There are 8 hidden switches. A switch that is on adds its own fixed numbers to the row, and there is some noise. The rows also spread widely along 9 directions, which tell nothing about the answers.
(in the rows, 128 means zero)
Known rows, each followed by its switches (1 for on, 0 for off):
[133 143 129 119 106  93 140 121 105  28 109 133 163 138 133 132 174 177
 105 117 143 160 134]
1 0 1 1 1 0 1 0
[112 154 148 120  85 103 135 116 112  98 112  91 120 142 121 137 129 125
 136 123 142 110 132]
0 0 0 1 1 0 1 0
[ 78 118 137 148 116 179 150  97 115 144  64 110 163 129 133 111 151  89
 132 149 144 106 134]
0 0 0 1 1 0 0 0
[119 179 138  79  95  66 128 111  93  44 145  92  96 165 135 112 149 123
 124  82 145 131 124]
1 0 0 1 0 0 0 1
[119 152 109 107 146  98 136 115 132  66 120 126 174 149 141 114 158 113
  86 135 130 126 140]
1 1 0 0 0 0 0 0
[126 130 127 115 124 108 125 143 136 100 132 142 122 116  98 176 159 130
 119 132 127 128 144]
0 0 0 1 0 1 0 0
[135 150 149 137 104 138  92 148 120 131 158 139 106 143 128 176 146 152
 118 125 149 131 118]
0 0 0 0 0 0 0 0
[ 81 152 133 167 101 127 175 134  89  96 117 124 174 167 170 150 151 150
  92 122 129 113 111]
0 1 1 1 1 1 1 0
[134 167 123 100 112 106  99 162 122 121 171 141 115 147 125 183 145 148
 122 122 136 105 135]
0 1 0 0 0 1 0 1
[119 151  94  92 150 118 132 146  81 136 134 146 145 159 159 113 147 142
 108  79 119 126 137]
0 0 0 1 1 1 0 0
[134 131 119 106 151 115 141 160 108 129 135 145 125 140 129 136 144 149
 123  84 106 146 138]
0 0 0 1 0 0 0 1
[124 144 137 128 151  67 164 151 137  99 128 127 154 151 116 144 122 143
  94 122 102 118 141]
0 0 1 1 1 0 0 0
[ 94 138 162 144 101 127 142 153 115 165 113 132 115 148 117 170 125 133
 133 120 119 102 117]
0 0 1 0 1 0 1 0
[123 148 195 178 142 150 111  99 107 129 121  77  58 160 114 145  97 105
 118  80 129 124  95]
0 0 0 0 0 0 0 0
[104 145 103  99 168 101 171 135 119 106 115 151 144 147 139 127 148 118
  85 110  86 120 135]
0 0 0 1 1 1 0 1
[112 159 148 109  80  63 142 172 111  97 153 145  98 147 115 194 147 164
 120 118 125 112 121]
0 0 1 0 1 1 1 0
[123 152 137 146 165 139 127 139 120 142 148 129 122 156 127 161 121 127
  95 102 108 116 123]
0 0 0 1 0 1 0 1
[111 139 168 189 131 160 154 162  91 161 123 125 142 170 154 161 125 184
 112  84 111 132 103]
0 1 1 0 1 0 0 1
[119 136 101  71 152  93 127 133 154 132 117 140 150 132 106 117 142  79
 118 148 119  97 163]
0 0 0 0 0 0 0 0
[ 97 174 171 138 109  82 161 130 100  87 148  95 100 167 131 172 120 144
 104  82 113 122 108]
1 0 0 1 1 1 0 1
[122 153 126 134 158 205  70 114  81 187 118 127  98 158 136 131 129 117
 136  80 151 108 117]
0 0 0 1 1 1 0 0
[131 158 143 142 128 109 126 130 105 104 145  97 155 168 149 130 123 147
 107  93 135 126 127]
1 1 0 0 0 0 0 0

New rows, each followed by its switches (1 for on, 0 for off):
[162 132 130 129 142 147  89 125 122  75 115 143 127 119 114 153 164 174
 113 122 149 163 134]
0 0 0 1 1 0 0 0
[118 141 162 159 117 135 128 141 105 132 125 119  99 139 115 187 127 158
 123  99 120 128 116]
0 0 0 1 1 1 1 0
[ 90 143 125  87 124  69 185 132 137 125 103 100 161 143 115 110 119  90
 129 131 103  90 162]
0 0 0 1 1 0 0 1
[112 152 149 138 126 114 125 118 105  93 126 109 152 153 120 147 136 143
 115 104 140 118 133]
1 0 1 1 1 1 0 0
[133 170 148 161 160 157 110 105 130 134 133  98 128 178 149 130 100 108
  83 114 115 109 107]
0 0 0 0 0 0 1 1
[134 130 129 146 132 118 151 153 108  74 116 145 143 133 144 155 167 192
  96 106 124 169 121]
0 1 0 1 1 0 0 0
[ 90 142 125 140 141 144 160 131  84 132 115 139 135 157 159 126 151 129
  99  89 115 130 115]
0 0 0 1 1 1 0 0
[137 165 133 128 151 141 110 110 102  99 124 111 142 163 148 117 130 147
 107  90 130 138 126]
1 0 0 1 1 0 0 1
[129 123 131 138 143 139 127 128 135 126 103 138 160 130 120 141 141 138
 109 141 126 132 141]
0 0 0 0 1 0 0 0
[107 123 139 117 134 134 135 139 146 153  98 139 154 123  97 154 134 120
 137 138 114 110 156]
1 0 0 0 1 0 0 1
[111 164 127 113 117  97 143 133 109  58 135 157  85 149 149 155 187 145
  80 112 130 151  95]
0 0 0 1 1 0 0 0
[ 73 149 153 147  91  95 197 137  86 119 131  92 142 165 153 136 127 128
 111  99 118 110 117]
0 0 0 1 1 1 0 0
[100 147 142  99  69 112 128 137  84 144 125 100 112 143 126 126 141 128
 168  97 158 108 136]
0 0 0 1 1 0 0 0
[ 70 133 148 133 126 123 161 113  97 107  97 132 103 144 117 142 167  89
 114  92 124 118 116]
1 0 1 1 0 1 0 0
[120 132 114 111 136  74 171 148 103  89 135 128 201 143 141 125 139 167
 108  97 113 136 158]
1 0 0 1 1 1 0 0
[106 154 150 127 146 109 147 118 113  99 106 112 125 163 119 132 127 126
 112  91 112 120 128]
1 0 1 1 1 0 0 1
[134 166 139 134 147 100 110 143 135 133 166 105 155 159 106 165  99 127
 110 124 129  86 146]
0 0 1 1 0 1 0 0
[126 124 153 136 111 119 125 145 123 120 128 127 127 123 101 170 148 149
 142 109 135 140 141]
1 0 0 1 0 0 0 0
[134 182 137 140 160  86 134 116 123  72 145 114 148 185 157 119 117 141
  55 119 119 120 110]
0 0 1 0 1 0 0 0
[ 81 149 120 130 152 130 171 107 110 113  92 130 133 160 161 101 152  91
  81 114 113 120 109]
0 0 0 1 1 0 0 0
[115 119 126 124 141 161 114 115 119 115  79 143 123 110 101 152 166 121
 127 129 139 124 140]
0 1 0 0 1 1 0 0
[108 146 155 157 138 126 137 119 146 151 129  93 143 151 111 144 102  89
 113 138 124  94 134]
0 0 0 1 0 0 0 0
[ 93 137 126 108  57 114 139 168 104 122 130 161 128 134 133 169 189 142
 143 137 151 120 128]
0 0 1 1 0 0 1 0
[134 122 130 149 145 159 113 155 114 141 120 162 135 137 125 161 152 160
 116 107 118 144 127]
0 0 1 1 0 0 1 0
[144 152 120 130 157 107 140 114 124  63 101 102 169 150 137 119 125 152
  95 117 113 133 141]
0 1 0 1 1 0 1 1
[ 71 176 159 179 130 157 145  97 109 121 116 105 137 184 155 151 128  88
  79 122 122  86  94]
1 1 1 0 0 1 1 1
[107 158 168 160 121  96 177 126 103  84 135  91 131 164 145 149 114 151
  90 102 104 127 115]
0 0 0 0 1 1 0 1
[117 130 129 130 157 124 138 140 107  83 111 151  98 139 128 152 173 142
  97  80 118 162 113]
1 1 0 1 0 0 0 0
[102 142 161 122  70  95 156 138  87 102 138 109  87 148 135 140 152 134
 137  94 138 133 110]
0 0 0 0 0 0 0 0
[101 154 179 181 108  97 166 132 122 110 124  74 146 162 114 165 101 143
 116 124 128 101 122]
0 1 1 1 1 0 0 0
[ 88 150 142 163 159 186 108 114 109 174 114 110 125 155 126 156 124  84
 117 101 135  92 120]
1 1 0 1 0 1 0 0
[102 139 146 144 102 129 141 147 107 107 122 147 149 145 138 164 166 166
 116 118 140 139 119]
1 0 1 1 1 0 0 0
[112 143 112 105 144 132 124 113 126  89  99 153  87 136 126 134 177  94
  99 121 126 134 117]
0 0 0 1 0 0 1 0
[102 154 144 142 139 139 135 107 123 122 108  94 122 155 125 127 125  88
 113 117 127 100 123]
0 1 0 1 0 0 0 1
[139 157 155 146 119 102 117 133 102  87 146  94 143 153 121 165 118 179
 119  92 139 131 132]
1 1 0 0 1 1 0 0
[ 83 155 159 135  87 122 143 158 120 152 127 139 109 152 117 196 144 135
 137 122 126 104 118]
1 0 1 1 1 0 1 1
[108 155 149 139  93 128 121 117 112  86 130 125 117 150 143 155 161 132
 105 125 146 131 107]
1 0 0 0 0 0 1 0
[136 134 144 125 101 120 136 130 111  85 115 111 153 128 124 137 144 167
 138 123 138 141 144]
0 0 0 1 1 0 0 1
[112 123 105 106 134 155 113 161 125 169 117 176 162 125 125 156 171 143
 134 127 137 131 149]
1 0 0 1 1 0 0 0
[105 134 183 163 112  87 161 142 113 153 146  65 156 154 103 154  75 129
 143  88 112  97 146]
1 0 0 0 0 1 0 0
[122 146 129 145 121  93 164 161 109  82 154 145 186 145 151 169 156 193
  86 113 116 149 133]
1 0 0 1 1 1 0 0
[149 165  96 126 141 128 122 148 111  77 145 145 196 158 175 130 157 189
  78 128 138 142 132]
0 1 0 1 1 0 0 1
[107 143 147 151 118 160 123 128 109 138 107 121 128 149 139 149 144 132
 118 120 143 117 115]
0 1 0 0 1 0 0 0
[136 154 131 132 130 131 105 123 110  92 129 115 115 146 131 140 147 138
 113 106 147 135 121]
0 1 0 1 0 0 0 0
[157 140 147 126 143 128  98 132 122  86 121 141  87 131 109 162 151 166
 113 102 135 160 122]
0 0 0 0 1 0 0 0
[ 91 150 112 110 132 156 115 110 138 101 105 179 107 141 144 151 197  80
  80 150 136 125 104]
1 0 0 0 0 0 1 0
[ 98 109 144 125  96 117 160 170  94 173 121 139 133 123 112 168 139 153
 159  98 117 118 147]
0 0 0 0 1 1 0 0
[ 90 133 154 180 128 164 160 121 128 101 101 142 116 139 142 169 169 121
  85 138 115 139  92]
0 1 0 0 0 0 0 1
[ 72 137 146  95  87 131 133 144  98 190 106 124  82 134 103 156 141  87
 171 107 141  79 135]
0 0 0 0 1 1 0 0
[133 107 147 165 149 201  90 109 119 145  90 125 116 118 103 144 146 124
 140 116 144 144 129]
0 0 0 1 0 0 0 0
[137 138 155 176 120 114 151 139 113 103 144  94 189 147 136 157 108 186
 105 119 125 133 139]
0 0 0 1 1 1 0 0
[108 129 110 125 122 117 162 158 109 103 113 156 150 136 148 149 179 163
 107 119 122 145 130]
0 1 0 1 1 0 0 0
[123 149 138 130 129 144 102  99 106 104 106 104 155 148 123 122 130 124
 120 125 156 105 138]
0 0 1 0 1 1 0 0
[125 172 156 162 135 118 134 142 107 135 155 106 156 189 160 136 101 155
  87 102 124 107 113]
0 0 1 0 1 0 0 0
[125 146 147 173 146 154 139 140  93 142 154 109 147 166 155 148 112 158
 104  82 110 128 119]
0 0 0 1 0 1 0 1
[ 99 182 159 153 144 111 141 115 112 110 137  97 105 185 150 136 113 114
  77  91 118 114  93]
1 0 0 1 1 0 0 0
[129 144 153 145  88 161  94 136  87  97 128 142  75 130 125 194 170 178
 131 105 156 149 104]
0 0 0 1 1 1 1 0
[ 81 162 145 107 120  53 192 113 117  31 103 103  97 148 111 137 157  92
 103 109 105 107 122]
0 1 1 1 0 1 0 1
[132 149 148 134 108  84 141 147 116  80 139 118 129 150 125 154 136 160
 108 109 121 136 125]
0 0 1 1 0 0 1 0
[162 149 123 114 163 115  96 110 100  96 126  95 128 150 117 113 110 139
 123  77 127 129 152]
0 0 0 1 0 1 1 0
[134 167 101 107 108 113 100 135 133  88 160 152 176 154 164 146 167 143
  84 152 150 124 130]
1 0 0 0 0 0 1 0
[115 147 130 142 131 185  95 138 118 160 142 159 143 150 138 169 157 128
 111 138 142 102 122]
0 0 1 0 0 1 0 1
[105 180 161 135 102 115 114 116 104  64 119 108  89 159 124 162 159 135
 113 106 161 121 101]
1 1 1 1 1 0 0 0
[130 141 130 180 134 179 111 126  92 155 136  91 198 162 158 137 104 151
 120 109 142 110 139]
0 1 0 1 0 1 1 0
[143 129 119 117 138 147 103 128 115 126 109 139 152 135 130 122 151 152
 123 118 141 137 144]
0 0 0 0 1 0 0 0
[105 159 148 172 124 143 137 125 121 134 141 104 175 173 152 134 119 120
  94 136 139  98 116]
0 0 1 1 0 0 0 0
[ 75 149 110  95 151  88 182  98 100 125  86  92 183 163 135  67 118  61
 114 114 114  71 158]
0 0 1 1 1 1 0 0
[102 112 125 124 146  88 189 135 112 145  95  97 166 144 125  95 109 106
 128  93  85 115 156]
0 0 0 1 0 0 1 0
[135 129 128 131 145 102 152 142  86  77 111 118 136 156 140 119 144 170
 110  67 110 155 126]
0 1 1 1 0 0 1 0
[150 156 137 140 150 102 129 143  89  87 131 107 144 161 132 145 115 189
 107  71 115 132 134]
0 1 1 1 1 1 1 0
[144 107 127 151 194 152 126 137 134 160 110 138 157 134 118 128 116 133
 109 106  99 139 148]
0 0 0 0 0 0 0 0
[145 163 135 120 127 142  68 173  95 155 175 152 105 164 127 174 146 174
 135  76 153 132 120]
1 0 1 1 0 0 0 0
[155 139 123 115 116 109 114 128  94  62 126 124 140 130 126 146 153 188
 121  99 141 153 144]
0 0 0 1 1 1 1 0
[112 155 135 140 119 115 154 160 107 128 147 134 166 166 161 151 138 177
 103 100 111 137 125]
1 0 0 1 1 0 0 1
[133 176  87  84 116  76 122 163 118  86 183 138 209 157 156 148 152 164
  99 131 138 110 163]
1 1 0 1 0 1 0 1
[129 137 165 172 137 130 124 140 129 125 138 115 128 145 114 179 115 151
 110 106 116 139 123]
1 0 0 1 0 0 1 0
